The rows come from 5 hidden closed curves, with some noise, and rows from the same curve form a group. Each curve winds through 8 dimensions. The rows are also pushed far along 6 directions, which tell nothing about the answers.
Known rows, each followed by its group:
[ 53  19 -20 -18 -11 -20  -5  -7   5   5  26  10 -46  -4   8   9  13  10
 -45] : j12
[-30 -13  -2  27 -13 -22  -7 -16   9  11  -9  28  -4  16  11 -27 -23  10
 -31] : j287
[-13 -11  38  14  11  15 -33 -18  38  28  11  14   3   0 -20 -14  -7   8
  15] : j864
[ 15   4 -21  35  22   8  -8  -8   8  35  26  10  -2  23  15   8  12   7
  -8] : j12
[ -7  15 -20  -6 -13 -30  23  16 -16 -12  10  20  -8 -16  58   1   0   0
 -26] : j830
[-31  -3  37 -13  17  30  10  23 -13  12 -16  -8  -2 -11  16 -12 -17  16
  21] : j864
[ -3  11 -31  24   1 -16  22  23 -11 -22   3   7   7  13  30   7  19 -17
  -5] : j864
[ 20  17  -7 -27  45  -3  21  21 -31 -26   6 -18  -9 -12  -7  29  15  10
  -2] : j446
[-16  -3   0   5  27   6 -49   3 -10   0   7  15  -4 -35   8  10  -5 -12
   2] : j446
[-11 -10  -8   7  21  -2 -58 -10  -8  -1  17  20  28 -19 -11  20  -5 -18
 -24] : j830
[ 17   8  -8   4  20  -9   9 -10   3  -3  -1   9  -1  22 -15   5  -2   6
  -8] : j446
[-27  -8  12 -21 -33 -25   5  12 -26 -29 -18 -18  -7 -38  18  12  -2  -1
  -1] : j12
[-38 -16  37   3 -30 -31  17 -14  20  -4  -8  -5 -16   0  -5 -34 -15  11
  -1] : j830
[  2  -7  22 -25  36  43 -13 -16   0  13   7   5  -9  -2 -21  21 -17  55
  -8] : j446
[-25 -18  13 -10  -7 -11 -42 -17  -1 -11 -10   4   5 -35 -12  13  -5 -12
   5] : j12
[-26 -22  22   0 -30   8 -12   0  -1 -13 -16 -19  -8  -6 -27 -23 -14  17
  -4] : j830
[ -9 -11   3  -1  18  13 -57  -9   6  -3   5  20 -12 -26 -20 -10 -14 -15
   4] : j864
[-38 -12   2 -12 -25 -24  -5  15 -13 -51 -20 -16   3 -47   7   4   8 -30
  18] : j830
[ 11  13 -24  15  13   9   9  15 -16 -15 -18 -14  49  12  -3  32  22 -37
  35] : j446
[  7  -4  12 -32  34  -7 -25 -20  -3 -25  16   9 -30 -33 -37  44 -10  28
  -7] : j287
[ -1  -9  23 -18 -35   2  -6 -24  10  -5  -6 -20   4  -5 -17 -12  -8  19
   0] : j830
[  0  -5   5 -41   4   4 -35  -5 -25  -7   3 -10   2 -45   1  42 -13  -4
  -9] : j12
[ 14  -1 -24  16  -9 -28  35  23  -5 -11   8 -24  -6  22  -5  -4  39 -33
   1] : j287
[-27 -10  53 -34  21  12 -15 -14  -4  10  -5  11 -33 -34  -8   9 -45  53
   3] : j446
[ -5   4   2  17   3  17 -14 -17   6  10  -6  21  17  19   8   2 -19  20
  -7] : j446
[ 25  10 -23 -27  13   1   1 -12  -8 -14  -4 -12  13 -25 -15  36  13 -16
  14] : j287
[ -6   6  -7   9 -13 -32 -30  20 -23  -6   6   2 -25 -22  30  -8 -10 -22
 -45] : j12
[-11 -17   4 -26 -39 -11  26   1 -18  -3 -19 -15 -15  -7   3   0 -11  21
 -10] : j12
[-34 -14  11  -1   5  10 -61   1 -10 -15  -7  18  22 -48  -5  14 -21  -6
  18] : j864
[ -4 -15   1 -48   0   3 -20 -15 -10 -24  -5   0 -12 -39 -26  16 -16  -2
   4] : j446
[-22  -2  14  -5   9   1 -49  -6 -15  -7  -4  13   5 -27   7  14 -32  -1
 -17] : j12
[-27   4  11   2  -3  -8 -27  13 -14  -7   7   9   6 -33  40  -3  -4 -15
  -5] : j287
[-20   0  38  16 -11  29  29   7  19  16  -2 -20  14  19  10 -18   5  19
  36] : j864
[-19 -27  11   6  -2  -3 -30 -11  22  -6 -10 -11  -4   2 -45 -30   5 -46
  15] : j864
[  5   1   3 -13 -11 -13  -6 -33  13   3   2  20   0   3  -2  -7 -20  10
 -16] : j287
[ 11 -12  33 -25 -35 -16  29 -24  21  14   8 -30 -41  12 -28 -16 -13  19
  -4] : j12
[ -6 -13  36 -29 -10   4   5 -16   5  -1   1 -25   0 -13 -29  -5  -4   4
  34] : j287
[-35   8  26   1  27  44 -10  22 -15 -13 -10   4  11 -17  20   4 -15  22
  10] : j446
[-31  -4  12  33 -38  -9  25  -2  16  21   0  -2  16  23  47 -53   2 -14
  17] : j864
[ 33  22 -42  16  34  -6  -1  -5 -16  20  29  29  -2  18  41  13   7  22
 -22] : j864
[-21  21   6  15  -2  18  -3  24 -26   9  -5  16   4  -7  66  -5 -22  39
 -33] : j287
[  2  12   1  -2 -35 -19  55  -6  -1  -6 -11 -13   9  21  22 -17  -4   8
   4] : j287
[ -7  -6  10  44 -14  -4  35 -13  25  22  -7  -8   5  55 -10 -15   5  15
  12] : j446
[-19 -11  10  -7 -13  10  16   0 -17   1   2 -11 -18  -6  18  -4 -14  43
   3] : j864
[-16 -12  13  -1 -16 -20  11 -13   4   9  14  -7 -26  -6   9   0 -12  12
  -6] : j12
[ 30  23 -12   1 -13  -5  14  -6  -1  15  19   6 -14  14  34  -5  -1  30
 -36] : j287
[ 39   4 -32  17  -7 -18  26 -30  30  27  32  16 -19  43   1  -9  18  12
 -26] : j287
[ 32 -15 -18  -9 -10   9 -27 -29  20  12   1 -13  19   6 -42  13  29 -30
  10] : j12
[-31  -4  23 -20 -46 -22  -6  14 -27 -41 -23 -37   5 -44  11  -2  -6 -18
   1] : j287
[ 24  -5  -8  11  34  29  -6 -22  17  25  33   8   6  26 -36  18  11  26
   1] : j830
[-32 -31  -8  20 -21 -11 -20  -7  12   1   5  -8  25  -5 -21 -22  15 -53
  16] : j830
[-12  -6  20 -11  -1  15  13  -7   3  15 -13  12 -15  21  -2 -24 -31  41
 -26] : j446
[ 15  10 -32 -31 -19 -25  31  22 -41 -44   3 -17 -28 -23  19  35   7  13
 -24] : j446
[ 34   2 -16  15 -17   2  44  -3  11  30  10 -28  -3  50  -8 -11  20  -4
   2] : j12
[  6  -2 -10  -9 -22 -40 -61 -26  10  -1   6  27  -4 -30  11 -25 -11 -31
 -37] : j830
[  0  -4 -12 -21  -2   5   6  -4  -4   1  -3  20  -4  -9   6  -4 -15  11
  -3] : j830
[  4  13 -13  21  29   8  11  13  -4  17   4  28 -13  29  26 -19  -8  15
 -18] : j864
[ 6  9 -1 15 34 21  7  6  9 11 23  6 13  9 -5  5 14 -7 23] : j830
[ 13  -3  10  -2 -27   0  33 -14  18  30  11 -18 -16  18   7 -19   9  12
  10] : j12
[  1 -14  15   1  12 -11 -57 -37  30  13  18  -2   4  -8 -22  -6  17 -40
  -4] : j864
[ -6   1   6   4  14   5 -32   5 -15   2 -15 -12  39  -8  -1  15   6 -26
   2] : j446
[ 33   0 -29  -1 -29 -23  31 -12   9 -10  16  -4  -6  37 -13  -8  18  -7
 -13] : j287
[-23  -3  38  20 -24   2  23  -7  15  13 -19  -8  -4  26   1 -36 -14  27
  11] : j12
[-11  19  -6  14 -12 -16  -4  12 -23   9   6  19  -1 -13  74   6 -14  15
 -27] : j446
[ 28  17   8  -3  35  15  16  -4  13  12  17  17 -21  23  -9  14  -5  45
  -7] : j864
[ 37   2 -10 -12  -4 -28  19 -18  18 -11  20 -23  -2  14 -34  20  36 -15
  -6] : j830
[  9  17   5 -14  45   4 -26  -2   0  -4  15  24 -10 -34  15  28   0  18
   0] : j830
[ 14  21   9  -4  -7  -3  29  11   2   5 -12   1 -15   8  30 -21  -3  32
  -8] : j830
[ 10 -14  18 -26  10  17  23 -18   2   8   3 -40   4   1 -36  20  15  17
  36] : j446
[ -5 -12 -15 -15   4   1  21  18 -11 -34  -9 -27  -6 -23 -31  21  22 -29
  37] : j287
[  6  -4   1  -1 -20  -1 -12 -14  15  11   1  -1  -6  19   2 -33   0 -16
 -22] : j864
[-12  -7 -20 -22 -32  -2   6  26 -37 -10  -7  -9 -18 -34  35   7  -7   1
 -14] : j12
[-29   9   1  24 -16  20  -4   3 -10  21  -9  30  20   5  63 -23 -27  21
  -4] : j12
[-33 -21  21   8   7  29  32   8  13  13 -28 -17   0  10 -28 -14  -4   7
  37] : j287
[ 8 21 -4 28 21 13 39  4  3  1  7  5 25 38 16 10 13 29  8] : j830
[ 21  10   8   3   7  11  17 -11   7   4  26   7 -29  13  -2  16  -9  72
  -4] : j864
[ 21 -14   9 -15 -34  -7 -15 -39  27  -8   0 -32  15   4 -50  -8  17 -15
  14] : j830
[-14 -12   1 -23   8  12 -66  23 -26 -11  -8  -6  -8 -64  -4  35  -1 -32
  -5] : j446
[ 15  11   6  -5  42   4   0 -11   4  13  26  22 -30  -1   3  30  -6  52
 -22] : j287
[ 21   0  -1   2   6  28 -35 -21  18  25  18  34 -20   8 -12  -9 -26  45
 -20] : j864

New rows, each followed by its group:
[ 25 -19 -31  -7  -2   7 -45 -44  25   5  15  16   3   7 -39  -5   6 -29
  -2] : j864
[ 28 -11 -16 -13  40   3 -22 -44  28   6  26   1  11   0 -49  17  27 -29
  27] : j446
[-31  -4  22  11 -49   5  27   9  -1   5 -11 -13  -9  -3  41 -26  -1  25
   9] : j12
[-23  -1 -15  13  14  13 -74   0 -14   6  10  26  24 -38  34  14 -15 -35
  -8] : j12
[-25   2   9  24  13  15 -26   2  -1  23   8  21  21  -9  38  -9  -7  12
  -3] : j830
[-32 -13  18  17 -19  12  11   5   5   3 -33 -15   4  11 -13 -30 -14   3
   3] : j287
[-21 -13   8 -20   9   0 -26  -9   7 -28  -8  10 -17 -43 -17  11  -7   3
  16] : j830
[-30 -32  17  -3  15  24  -9 -26  18  10  -1   4  -9   2 -29 -14 -13   9
  30] : j864
[ -1  16   1   9  -2  21  41  43 -32  -7  -1 -25 -21   5  31  15   4  37
  -1] : j12
[-20   1  14  -7 -50 -15  27  18 -10 -32 -12 -36  -8  -5  17 -25   7 -12
 -10] : j446
[ 31  26 -40  12  -5 -26  23   1  -4 -14 -10 -18   8   4   7  17  26 -26
 -17] : j287
[ 13  13  11 -11  46  56  33  19  -7   3  -8 -18  12  19 -12  15  11  15
  45] : j864
[-32 -14   6  -6 -38  -3  35  23 -24  -9 -35 -25  11  -3  17  -8  -2  -3
  13] : j12
[-15 -16  36 -18  -2  12   0 -22  23  -3  -2  -5   3   3 -34   1  -7   8
  16] : j287
[-15   4  10  47  -5  -1  -9   5  25  16   3  10  27   8   9 -35   7 -26
  45] : j864
[ 38  12  -8 -18   0 -19  46  14  -6   4   6 -30 -24  18  -7  -5  23  -6
 -11] : j446
[-14   5 -17  28  29   3  -2   6  -7  -4   6   4  32  12  21  -5  20 -16
   1] : j446
[ 14   8  12 -20  38  19  16   2   0   0 -18 -34   7 -21 -38  28  14 -10
  43] : j287
[ -8 -12  15  -1   7  -7   4 -11  11 -18   6 -15 -17   2 -30   8   8   7
  10] : j864
[  7   9  -5 -28  41  19 -19  28 -27  -6  -4  -1   6 -32   9  26   7 -21
   8] : j864
[-16  10  -6   6  28  26 -21  27 -19   9 -13   5   1 -33  26  14  -4   0
  -7] : j287
[-22 -11  17  27  16  17 -56 -27  31  40  33  51  -2   1   6 -28 -25  11
 -25] : j830
[ 41  20 -29   4  15   5   1   7  -6  -9   9 -21  24   4  -7  27  39 -30
   9] : j287
[ 17  19 -17  26  -4  -1  38  -3  -5  18  -6   8  21  45  28   4  -2  19
   1] : j446
[-33   3  46 -20  -6   4 -15   4 -11  -5  -8  -4  -8 -30  25 -10 -28  22
 -13] : j446
[ -6   7 -15  27   8  20  28  36 -13 -18 -12 -18  19  18  -2  -1  22  -8
  21] : j830
[ 21  -6  -5  25   8  13  45 -33  42  33  18  -1  -7  56 -27 -11  17  26
  19] : j287
[ -3 -10   2  19 -13   1  -6 -31  31  28  -6 -11   5   6 -15 -22   6 -11
   8] : j287
[  8  -5   6 -40  34  33  -5  -6  -7   8  -6  12  -9 -16 -21  29 -19  21
  11] : j446
[ -4   1   6   6  24  12   0 -10   8   9   5   7  24   8   2  16   5   6
  19] : j864
[ 22 -10   6 -48 -36 -33  25 -12 -12 -14  -8 -37 -23 -16 -25  27   0   4
  -2] : j446
[  5  12   6  -9  -4  16  46  48 -24  -4 -24 -25 -20   1   9  14   0   4
  19] : j446
[ -5  -7  -1  36 -13  10 -14 -12  19  26   6  10   1  27   3 -37  -2   4
 -10] : j287
[-22   7  -1 -10  28  11 -25  55 -34 -38  -5 -13   1 -61  10  27  18 -36
  16] : j830
[-22  -6   9  25   5  -1 -11 -35  27  16   5  27  21  31   9 -38 -12   4
 -13] : j446
[ -5  -3  -1  26  11  21 -45  -7  13  20   5  21  33   4   3   3   1  -2
   2] : j864
[ -8 -13  -7  -9 -48 -21  14   4  -4 -27  -1 -12  -4   5  -4 -17   7 -23
  -8] : j287
[ 17   0 -20  -4   0   1  53  -4  -2   6  -3 -18   9  37  -1  -8  16  -6
  22] : j864
[  8   5  45  -5 -20  -3  46 -22  19  17  -1 -28 -14  37 -12 -23  -9  44
   5] : j446
[ 34   9 -44  -7  38  12 -10   7  -1   4   0  29  -3   3  -9  16  10  -2
 -12] : j830
[ -8 -13  12 -28  -8  11 -51  -1  -7 -12 -20  -2   2 -35 -25  10 -12 -22
  -8] : j12
[ 11 -14   5 -33 -34 -23  -2   0 -19  -7   8 -44 -34 -28 -14  11   1  -6
 -13] : j12
[ -8  -9   7 -34   3 -15 -28 -14 -23  -7   6   5 -19 -41   2  28 -31  15
 -15] : j12
[ 17   4 -24 -23   0 -30  -2   1 -27 -25  21  -2  -3 -20   2  39   7   6
 -34] : j830
[ 12 -15   6 -33 -12   4 -31 -23  -9   5  11   7 -11  -7 -20   7 -22  31
 -30] : j287
[  5   0  12 -34  14   2  17  -1  -8   2   4  -5 -16 -17   3  29  -2  19
   0] : j446
[ 17   2  -4  16   7   3  38  18  10  -6   5 -15 -17  22 -30   1  17  14
  26] : j864
[ 24  -2 -25 -22  33   6 -30  18 -11 -19  15   6 -23 -35 -25  42  16 -13
  -5] : j864
[ 15   8 -21 -11  15  25  66  25 -11  -1 -14  -7 -10  18   4   8   9  36
  25] : j830
[ 10  19  -5 -15  25  10  15  -4  -8 -13   4   9 -17 -18   8  33  -9  36
  -4] : j287
[ 23  -5 -26 -16   0 -32  -9 -23  -2 -17  24 -12  -6  -4 -13   9  25 -13
 -29] : j446
[ 50  14 -28 -16   6 -14  -8 -19  -8  23  28  14   0  13  15  19   7  17
 -39] : j287
[ 13 -10   4 -44   2  19  -2  10  -2 -16  -7 -22 -11 -31 -42  10   8 -18
  23] : j830
[ 17  11 -24 -10  43  27  17   7 -19   7  -2  11  23  14  10  21   3   6
  19] : j864
[  9   4 -35  24 -27 -13  12  -2  12 -10   7  -3  20  22  17 -23  27 -48
  11] : j864
[-30 -22  40 -20   0   6 -29   5  -5 -36 -22 -33  15 -33 -61   7  -4 -23
  27] : j830
[  0  12  -8  13 -14   1 -30 -10  -2  20   9  31   2   0  48 -21 -21  10
 -34] : j446
[ 22  13 -30  12  31  32 -25  -5  -4   9   6  33  11  10   4  21  -4  11
  -7] : j12
[ 36   2 -31  15  36  14 -19 -12  29  16  20   8  14   9 -26   6  40 -39
  26] : j830
[-19  10  -2  46 -36 -13  23  23  11   1  -8   2  14  34  41 -43   9 -21
 -12] : j864
[  8  30   4 -24   0   2  41  39 -44 -17 -14   0 -26 -12  46  20 -17  53
 -24] : j12
[ 10 -23   5  -2 -37 -12 -11 -31  24  -2  -2 -23  -6  26 -43 -24   7 -11
 -17] : j864
[  1 -13  10  13  16   6 -31 -21  31  26   5   9  -6  18 -31 -35   1 -18
 -11] : j446
[  1   2 -17  11   0   1 -28  23 -14   8  14  18  21   3  29 -16  11 -38
 -11] : j287
[  7   8 -11 -11   8  17   0  20 -10   6   4   9 -19 -11  22   8   0   3
 -15] : j446
[-18  -7  -2  11  32  12 -43 -20  22  -6  -1  37   4 -21  -9   3  -8   2
  17] : j830
[ -3  -4   4  -4  27  29 -31  13 -11  16  15  23  13  -1   7  -1  -5   0
   5] : j287
[ -1   3   5  29  -2   6  -7 -37  26  31  31  28  12  28  16 -18 -11  35
 -12] : j830
[ 25 -13 -40  -1   1 -10 -13 -26  16   1  16   6   1  11 -26   3  22 -32
  -7] : j446
[  5  -4   0 -17  11   2 -45  -9  -4  -3  -6   3  23 -21 -23   4  -3 -36
   6] : j287
[ 35   4  -7  -6  20   0 -60 -21  19  12  22  15 -18 -19 -25  29   8 -20
 -17] : j446
[-34   2  -4  23  -4  16  -7  21  -3 -18  -7   7  28 -11  33  -9   7 -32
  29] : j864
[-14 -26  12 -13 -13 -11 -22 -17   0 -11  10   3 -11  -3 -25   6  -9  17
 -21] : j287
[ 25   1   2 -30 -23 -13  41   0  -9 -10 -15 -33 -17  10 -29  -2  -1  12
  -6] : j287
[ 24  -3   9 -35 -20 -13 -23 -12  -1 -27  16 -18 -24 -30 -29  31   2  22
 -18] : j864
[ 34  24  -6   5  29  -8   2 -14   0  16  20  30 -28  15  12  16 -10  48
 -28] : j12
[-34 -11  22   1  -3  -9 -45 -17   1  -7   3  20  19 -18  11   3 -16  -2
 -15] : j287
